The rows of a group lie close to one hidden flat surface of 9 dimensions, which passes through zero. Surfaces can cross.
(in the rows, 128 means zero)
Some rows, each with its group after it:
[102 137 126 116 184  93 170 109 151 148 112 139 166 109 114 132] => (1)
[ 86 125 115  91 127 123 128 211 145 111 112  95 158 154 141 117] => (3)
[148 122 117 103 140 159 157 113 177 112 101 151 172 159 185 143] => (7)
[169 165 139 137 114 140 122 138  94 119 176 105  92 105 144  86] => (0)
[168 129  93 154 143 131 119 140 137 192 156 175  84 197 139 159] => (7)
[126  86 157 107 151 110 149 200 125  52  69 106 137 155 148 163] => (5)
[125 105 153 130 190  90  91  96 143  97 105 145  94 149  96 138] => (2)
[144  78 147 153 119 124  97  88  83  69  80 103 116 145 155  97] => (3)
[ 80 137 156 136 110 125 105 115 145 102 120  94 164  66 120  99] => (1)
[116  70 117 119 148 136 118 151  94  95 143 162 133 147 117 134] => (1)
[119 135 152 157 131 137 168 198 133 153 116 105 125 164 124 177] => (0)
[ 99 158 130 105  99 135 111 101  62 128  88 133 128 113 142 100] => (4)
[130 116 117 134 125 154 128 169  75 110 189  98 169 145 183  66] => (4)
[148 156 140 123  75 141 157 192 200 126 150  97 166  80 169 163] => (1)
[126 137 129 108 109 161 144 112 161 143 157 129 159 131 106 159] => (3)
[129 138 138 177 107 126  94  84  99 140 146 116 104  86 118  80] => (1)
[138 142 111 114 129 111 156 183 165 159 160 146 130 107 117 169] => (0)
[167 145 132 152 123 173 140  40 164 178 145 147 103 160 105 154] => (6)
[140 108 141 120 101 133  86 113  74 116 185 119 153 150 164 127] => (5)
[110 144 149 155 126 118 135 121 109 151 122 109 106 107  88 144] => (1)
[151 121 134 100 112 148 114 100 107  85 108 158  89 114 108 141] => (8)
[ 98 117 123 128 113 155  77  93 170 127  95 158 120 144 117 131] => (6)
[121  86 111 162 153 138 125 105 131 160 190 120 144 175 104 118] => (0)
[ 86 162 154 124 208 103 145 122 112 138 164 154 173  88 119 117] => (7)
[ 89 149 124 120 115 158 151 113 176 118  36 139  93  88  64 122] => (4)
[141 148 130 113 143 136 184 124 111 157 182 126 170 113 122 142] => (5)
[ 71  96  88 129  91 171  79 135 132 112 112 147 148 133 145  78] => (6)
[137 138 148 152  83 144  47 121 122 131 128 120  46 153  99 138] => (2)
[136 167 133 166 108 178  97 149 110 148 170 131  57 126 107  97] => (8)
[ 81 145 108 113  77 146 128 154 185 157 111 107 165 122 133 133] => (0)
[153 104  86 143 121 174 138 184 127 117 165 146  74 136 101 101] => (4)
[112 122 165 124 106 172 120  84  97 110  93  94 138 179 126 143] => (3)
[123 162 139 107 123 134 152 103 111 136 152 110 155  84 116 105] => (4)
[123 117 155  83 191  53 103 105  86  84  98  92 149 184 159 107] => (5)
[144 178 134 114  72 118  70  98 181 144 106  68  84 143 131  97] => (2)
[103 123 106  92 161 143 114  69 180 144 117 162 138 175  91 134] => (6)
[132 125 144 131 125 143 157 146 114 136 140 124 135 148 118 173] => (3)
[ 84 137 126 122 161 149 154 177 124 110 158 110 187 111 144  77] => (2)
[128 117 129  86  99 167 112 128 145 104 104 146 102 159  96 167] => (5)
[136 145 117 152  80 118 108 197 153 160 158 105 112 118 152 133] => (5)
[150 104 118 137  96 120 137 218 121 124 153 133 115 119 135 174] => (6)
[ 97 149 150 162 158 155 158  90 114 148  70 124 163 163 160 114] => (7)
[163 140 138 114 152 157 171  91  89 101 107 121  96 145 107 113] => (5)
[126 127 129  88 119 158  88  95  89  82 136 112 120 153 128  81] => (4)
[116 136 142 145  85 196 163 150 155  96  64 108 118  97 115 129] => (5)
[144 161 116 163 107  81 167 165 132 183 144 104 116  73 124 128] => (6)
[ 96 135 109 129 120 103  84 113 166 183 103 118  96 192  88 138] => (3)
[122 105 125 133  79 161 102 172 125 113 128 130 108 137 121 144] => (1)
[ 80 143  77 108 132 141 123 162 155 162 152 114 154 151 126  70] => (7)
[180 116 103 124 102  92 134  55  97 149 142 106 143 139 161 101] => (2)
[195 129  93  98  78 131 135 107  97 120 156 151 102  82 140 117] => (8)
[175  82 139 115 101 109 115  98 102  90  96 130 123 145 153 169] => (8)
[138 106  89 130  40 163 130 120 160 164  86 114  98 169  98 157] => (6)
[186  72 143 195 113 117 131 137  92 110 119 157  86 111 139 181] => (5)
[169 107 129 139  86  96  94  75 102 158 131 121  90 153 118 164] => (2)
[ 95  96 170 137 164  75 128  95 127  94 129 128 162  58  92 144] => (1)
[122 159 125 116 109 165 141 105 135 115 137 151 147  57 132  97] => (8)
[120 104 111  98  85 139  80 109 133  85  99 100 114 139 120  88] => (7)
[ 84  85  94 119 118  86 151 205 142 127  89 140 155  92 115 159] => (6)
[125 148 118 121 123 117 122 136 154 119 127 129 140  76 144  88] => (3)
[197 161 114 141  58 129 149 118 107 158 147 109  77  84 127 126] => (8)
[151 169 144 158  89  93  99  62 166 171  98  94  82 114 112 131] => (2)
[118  99 128 139 166  98 126 112 112 129 122 124 133 163 129 124] => (8)
[121 114 156 153 122 169 158 145 120  92 137 136 206  82 187 135] => (8)
[140  95 104  97 113 112 111  93 219 117 137 138 150 113 116 151] => (3)
[172  81 113 109  96 148  67 103  92  88 159 143  92 169 133 123] => (0)
[123 151 102  61 105  97  60 145 128 164 172 139 109 178 133 149] => (4)
[112 137 159 154 172 136 128  86  89 128  94 145 132 159 141 135] => (7)
[135 156 128  67  94  95  92  94  82 149 105 172  75 127  98 185] => (4)
[129 117 139 190 114 169 143 143 126 103 105  91 133 119 160  84] => (4)
[109 152 152 157 163 119 175  89 123 176 106 146 142 121  94 174] => (3)
[ 83 163 144 136 117 151 142 149 144 132 115  71 178 116 144  85] => (8)
[106 159 143 152 141 131 130 147 106 168 134 128 118 149 125 140] => (7)
[123 159 109  63 171 109 163 165 167 148 133 124 117 161  90 143] => (5)
[154 175 118 102  66 137 133 163  98 104 119 128 128  42 187  88] => (0)
[169 106 123 168  60 153 102 169 138 124 172 139  99  96 146 150] => (1)
[124 107 121 122 190  76 190 153 152 155 131 158 145 115  89 187] => (8)
[121 138  82  83 153 108 107 110 189 157 118 159 126 163 130 116] => (1)
[163  83  98 162  99 137 115 147  58 115 155 138  99 134 148 101] => (6)
[124 106 161 167 118  96 143 179 156 139  80 119 158 150 178 212] => (4)
[133 106  94  40 110 125 144 178 176 116 102 158 140 172 125 202] => (2)
[172 133 157 117 166 125 102  88  69  70 147 129  85 121 134  82] => (0)
[102  99  91  81 134 130 102 159  76  90  98 167 137 156 167  98] => (0)
[ 75 115 103 102 147 134 131 114 104 104  98 140 187 118 160  68] => (0)
[144 141 120 175  80 163 133 160  99 167 183  69 129 153 149  91] => (3)
[131 131 171 146 155 137 133  93  82 106 106 138 132 140 154 142] => (7)
[137 146 170 167 114  91 123  71 143 145  92  95 111 100 111 150] => (2)
[109 171 110 159 123 130 150 181 132 194 174 118 125 120 123 116] => (7)
[101 141 125  91 177 133  66 118 185 136 159 182 116 160 111 133] => (6)
[127 141 145 171 216 130 133 170 148 103 157 152  96 106 119  85] => (2)

New rows. What belongs after each?
[162 153 124 121  98 130 102 166 100 123 126 133  70 133 150 124] => (0)
[153 157 178 102 142 122 141 124 116  71 107 109 111  94 123 132] => (0)
[110 108 156 163 162 122  95  51 112 121  74 128  93 193  98 126] => (0)
[108 145 137  99  57 156 118 114 140 121  81  96 145 134 138 142] => (2)
[149 134 122 104 104 165 146 155 107 101 153 141 129  93 133 124] => (8)
[167 121 102 136 141 122 159 174 100 144 205 116 140 128 155 106] => (2)
[102 107  90 103 105 138 157 141  97 161 155 153 186 130 129 146] => (2)
[117 156 130 142 196 129 159 153 148 109 148 118 152  99 151  54] => (2)
[140 132 158  96 105 146 129 136 140  93 150  85 148 135 128 145] => (4)
[127 138 106  77  82 123 123 159 156 146 146  90 148 151 137 139] => (2)
[ 95 136  86  87  70 128  70 106 184 146  92 144 124 132 123 120] => (0)
[131 125 149 158 117 131 109 106 103 107 108 123 116 109 146 111] => (6)
[101  92 108  82 144 127  91 137 125  85 119 128 147 172 132  98] => (3)
[122 194 185 129 150 134  98  82 129 139 132 145 121 102 142 134] => (7)
[ 90 142 134 106 168 122 190 163 123 122 115 100 160 115  95 117] => (8)
[111 143 150 133 212 118 140 168  79 114 110 131 106 173 129 110] => (0)
[108  99 118 151 170 134 139 135 132 108 138 117 175 141 159  80] => (4)
[ 82 146 161 132 157 177 166 156 125  97 121 126 169  91 120 116] => (8)
[166 146 108  93  72 111 116 150 118 145 122  79  64 161 104 130] => (8)
[116  89  95 178 149 129 122 148  70 128  92 176 113 144 160  93] => (4)
[ 97 167 150 114 182 108 149 126 158 131 109 120 136 114 103 117] => (0)
[131  70  81 118 126 122 177 104  61 118 101 108 154 152 120  91] => (6)
[132 135 176 177 145 127 119  63 115 105  74 124 102  98 126 118] => (2)
[154 104 136  90 111 133 110 114 125  54 141 114 150  79 142  96] => (7)
[133 199 127 157 131 115 169 148 155 163  94  74  94  99 127  73] => (5)
[132 159  97 114 137 106 134 149 155 190 195 139 128 117 115 128] => (4)
[121 148 131 138 119 156 107 200 168 139 183 152 133 113 146 149] => (6)
[110 161  97 164 123 125 127 126 152 206 125 129 102 146 111 118] => (7)
[166 133 115 155 149 163 217 151 114 134 135 145  99 101  98 124] => (5)
[130 103 158 103 147 145 135 174 121  84 132 105 130 182 116 163] => (0)
[109 122 128 137  69 202 150 144  80 126  97 163 133 112 135 161] => (2)
[ 84 148 151 128 138 137  54 140 137 106 142  85 104 150 110  60] => (2)
[ 61 139 111 184  76 170 124 143 166 173 107 138 135  77  97 115] => (1)
[134 152 133 167 113 112 141 171 127 177 185  94 175 118 191 127] => (4)
[163 116 137 135 160 121 100 145 134  93 136 141  75 155 123 127] => (2)
[136 163 111  95 138 148 109  89 136 117 168 176 132  74 134  91] => (3)
[ 97 146 118 159  50 146  84  90 157 168  63 113 113 140 135 121] => (0)
[153 142 132 120 109 116  84  56 111 144 122 146  64 128  95 127] => (4)
[ 98 116 185 197 170 159 158 141 135 120 126 147 178 102 148 157] => (8)
[ 91 142 127 113 145 131 130 171 160 143 116 117 135 164 113 144] => (0)
[138 102 145 155 103 163 146 179  75 106 121 105 132 161 161 145] => (0)
[141  94 146  91 134 134 138 148 119  71 127 130 148 135 131 165] => (0)
[126 137 137 181 132 196 122 118  99 110  93 205  68 102 124 116] => (2)
[150 161 137 145  98 114 160  97 145 153 107 121 130  65 128 146] => (8)
[140 174 143 109  76 159 176 165 121 119 122  94 109  85 101 133] => (8)
[ 91 105 160 163 104 173 147  99 142 127 105  68 188 158 126 130] => (0)
[123  66  77 106 144  91 136 138 111 135 115 161 121 150 100 141] => (6)
[144 103 166 150 125 139 129 151 101 113  92 118  90 184 121 189] => (0)
[ 84 168 124 120 124 157 130  89 150 132  72 128 152 102 140  72] => (2)
[150 122 184 104 120 153 130  93 125  50 136  77 151 107 123 125] => (0)
[145 123 138  91 147 107 102 139 165 128 216  92 174 169 151 141] => (4)
[135 145 215 130 155 143 151 156  92  97 121 137 138 130 147 208] => (7)
[140 103  87  67  97 142 148 150 138 130 106 175 135 159 137 191] => (2)
[119 107 183 177 132 152  94 138 115 103 104 114 103 180 137 163] => (8)
[132 118 135 201 126 147  64 105  96 120 155 182 101  88 161  87] => (6)
[167 124 122  85 139 147 145 125 111  96  94 122 128 203 176 135] => (1)
[ 95 141 130 156 106 182 114 149  81 120 154 117 136 116 141  74] => (2)
[117  93 170 170 137 149 159  77 131 114 124  85 179 136 114 146] => (0)
[110 109 169 148 144 158 112 101  97  75  80 145 112 125 119 127] => (2)
[173 139 125 114 116 129  95 111 127 106 190 141 115  81 145  92] => (7)
[134 144 140 156  84 155 111 181 123 145 160 123  91 125 118 152] => (2)
[183 188 130 146 103  86 128 102 183 173 139  55 108 109 148  97] => (2)
[118 171 127 110 143 156 101 168 126 151 175 143 123 175 156 121] => (7)
[183 126 192 132 106 127 166  96  59 111 154  95 155 126 154 186] => (5)
[ 71 111 116 149 160  89 132 160 145 157  73 153 179 144 172 145] => (4)
[104  78 132 124 146 119 103 178 156  98  94 126 160 193 173 159] => (4)
[101 187 136 153 133 152 130 163  94 168 171 108 140 125 144  86] => (7)
[154 109 120 176 144 159 145  99 134 161 172 181 128 132 125 145] => (6)
[138  95 112 128 104 116 106 138 118 120 145 105 174 159 197 109] => (8)
[ 80 142  95 124 166 113 155 159 165 191 129 148 148 156 108 137] => (7)
[153 132 107 151  92 116 131  92 144 164 149 144 126  69 131 131] => (0)
[168  94 141 118 133 149 157 164 170  94 142 123 103 134  83 184] => (4)
[122  70  80  56 156  97 150  98  91 102  90 119 137 197  98 112] => (6)
[141  98 143 120 155  90 146 143 152 117 148 151 150  95 119 183] => (1)
[134 108 107 103 143 142 136  98 115 102 147 183 172  77 152 108] => (8)
[121 159 154  97  82 138 128 153 127 104  95  63 133 136 137 123] => (6)
[161  95 161 124 102 137 104  51 101 111 120 164 102 149 106 199] => (5)
[135  84 136 100 161  78 130 113 142  94 124 159 125 102  90 171] => (7)
[ 93 136 141 120 133 142 129  73 148 110  50 122 150 128 132 116] => (1)
[ 65  97  86  92 136 141 128 129  87 141 155 163 191 141 122 113] => (2)
[132 136 131 138 112 139 155 171 147 147 155 108 137 125 128 151] => (0)
[144  86 119 184 124  91 135 149 121 111 109  83 134 117 161  92] => (3)
[126 173  80 127  84 125  70 108 133 170 133 144  85 108 146  65] => (0)
[ 88  96  65 102 108 109 150 170  99 127 110 101 163 130 124  75] => (6)
[150 133 165 127 160  93 158  87 174 139 172 104 171 106 115 169] => (4)
[126 164 117 121 109 136 128 172 114 139 128 120 114 117 152 103] => (0)
[ 97 102 102 145 168  89 156 179  96 166 156 139 130 136  84 138] => (7)
[ 69  80 160  94 171  97 114 110 116  81 105 110 178 153 103 143] => (2)
[118 117 107 140 111 136 105  98 189 170 107 174 103 142  98 170] => (6)
[152 131 124 154 127 102  91  97 109 156 126 119  58 170 105 116] => (8)
[108  76  84 122 113 101  79 117 179 106 118  78 154 154 145  57] => (3)
[165 112 134  90 128 123 108 158 115  91 137 146  89 153 121 163] => (0)
[120 153 141 182 165 153 147 152  88 155 166 111  91 131  96  85] => (8)
[106 130 126 150 144  96 152 152  98 155 133 131 190 119 182 134] => (4)
[165 118 166 126 179  72 153 124 151  89 125  67 146 130 145 126] => (2)
[142  88 169 102 193 111 171  98 104  74 104 140 156 150 120 182] => (6)
[ 97  92 112 101 151 137 125 120 118 102  85 135 148 185 134 120] => (7)
[111 113 143 103 135 183 135  40 111  76  57 147 127 137  95 109] => (5)
[142 159 125 155  85 131 138 129 183 179 106 135  97 111 121 167] => (1)
[133 154 139 149 172  99 119 112  76 133  69 157  67 137 137 110] => (0)
[147 122 116 116 152 151 113 163 108 110 227 104 124 166 125  80] => (0)
[108 165 165 160 102 146 155 135 116 123  81  76 152  89 157  98] => (3)
[182  57 114  79 122 114 143 154 168  72 128 158 133 126 125 200] => (7)
[162 119 122  93 142  86 115 165 159 107 215 126 153  92 150 135] => (1)
[121  88 158 145 137 128 136 162  50  79 172 110 143 100 112 126] => (1)
[152 119 126 120 185  88 142 104 110 112 134 174 117  98 122 131] => (0)
[177  83 122 112 110  96 144 155 101 113 135 103 125 165 148 171] => (8)
[ 67 107 130  91 123 161 140 180 144  87 110 120 187 128 132 127] => (1)
[ 97 135  90  97 160 147 118 148 147 124 134 172 131 141 124  96] => (2)
[103 152 170 161 134 156 134 114  35 113  82  96 121 151 150  93] => (3)
[ 95  89 102 136 124 120 147 165 135 156  86 159 151 155 136 183] => (0)
[101  99 138 131 117 134 143 112 112 107  70 132 171 120 151 143] => (0)
[131 100 129 147 129 121 180 171 129 112 137  93 183 103 155 122] => (3)
[114 128 143 138 146 114  75 117 110 111 157  89 115 151 121  77] => (2)
[139 100 136 120  93 118 155 119 176 133 114 138 155  94 113 207] => (0)
[140  89  98 152 174 108 152 153 138 148 125 192  88 127  95 162] => (4)
[135 116 137 120 124  84 101 175 146  80  55 125  89 109 146 132] => (3)
[159 153 124  94 130  89 119 143 203 113 192 110 180  70 174 112] => (1)
[ 84 111 101 171 143 111 146 147 158 165 158 160 186  66 137 115] => (5)
[ 77 121  92 100  96 179 130 116 109 142  95 188 155 127 121 138] => (2)
[122 141 158 122  86 155 129 102  66  90  75 110 128 116 147 112] => (4)
[131 124  82 168 133 113 154 119  77 164 161 120 141  97 141  45] => (6)
[148 157 137 137 158  73 150  99 170 166  72 131  72 126  91 167] => (5)
[133 166 134 112 173  64 136 148 160 133  71  83  89 152 123 112] => (5)
[158 147  78 114 126 141 129 101 157 149 105 189  88 127 143 109] => (2)
[114 106 136 169 105 136 107  96 119 144  66 127 109 173 127 154] => (0)
[ 92 164 162 115  97 135  94 128 147 129  82  96 109 132 104 147] => (7)
[ 69 124  96 166 138 114  90  96 168 157 118 159 147  88 127  72] => (5)
[ 68 149  99 114 148 128 122 162 126 170 148 121 145 148 110  87] => (7)
[156 113  78  88 123 127  92 138 151 138 180 206 101 126 121 147] => (8)
[119 166 125 166 135 137 102 200 170 172 185 143  67 113  93 132] => (2)
[153 120 134 153 171 128 207 127  70 134 128 129 148 138 146 133] => (1)
[ 66 165 118  74 115 150  91  89 170 118  82 109 135 125 102  73] => (4)
[109 138 127  84 144  93 139 134 142 175 205 137 201 131 130 183] => (5)
[129 156 120 103 147 135 159 119 137 145 131 124 119 130 103 120] => (5)
[146 154 167 164 103 154 138 108  84 114 105  78  89 115 118 100] => (8)
[107  99 129 135 129 132 135 167  74 128 186 117 165 137 125 127] => (2)
[177 147 147 118 135 112 142 116 144  79 108  58 138 130 184  76] => (2)
[116  88 108 174 178 145 120 114 169 104 121 128 128 148 126  63] => (4)
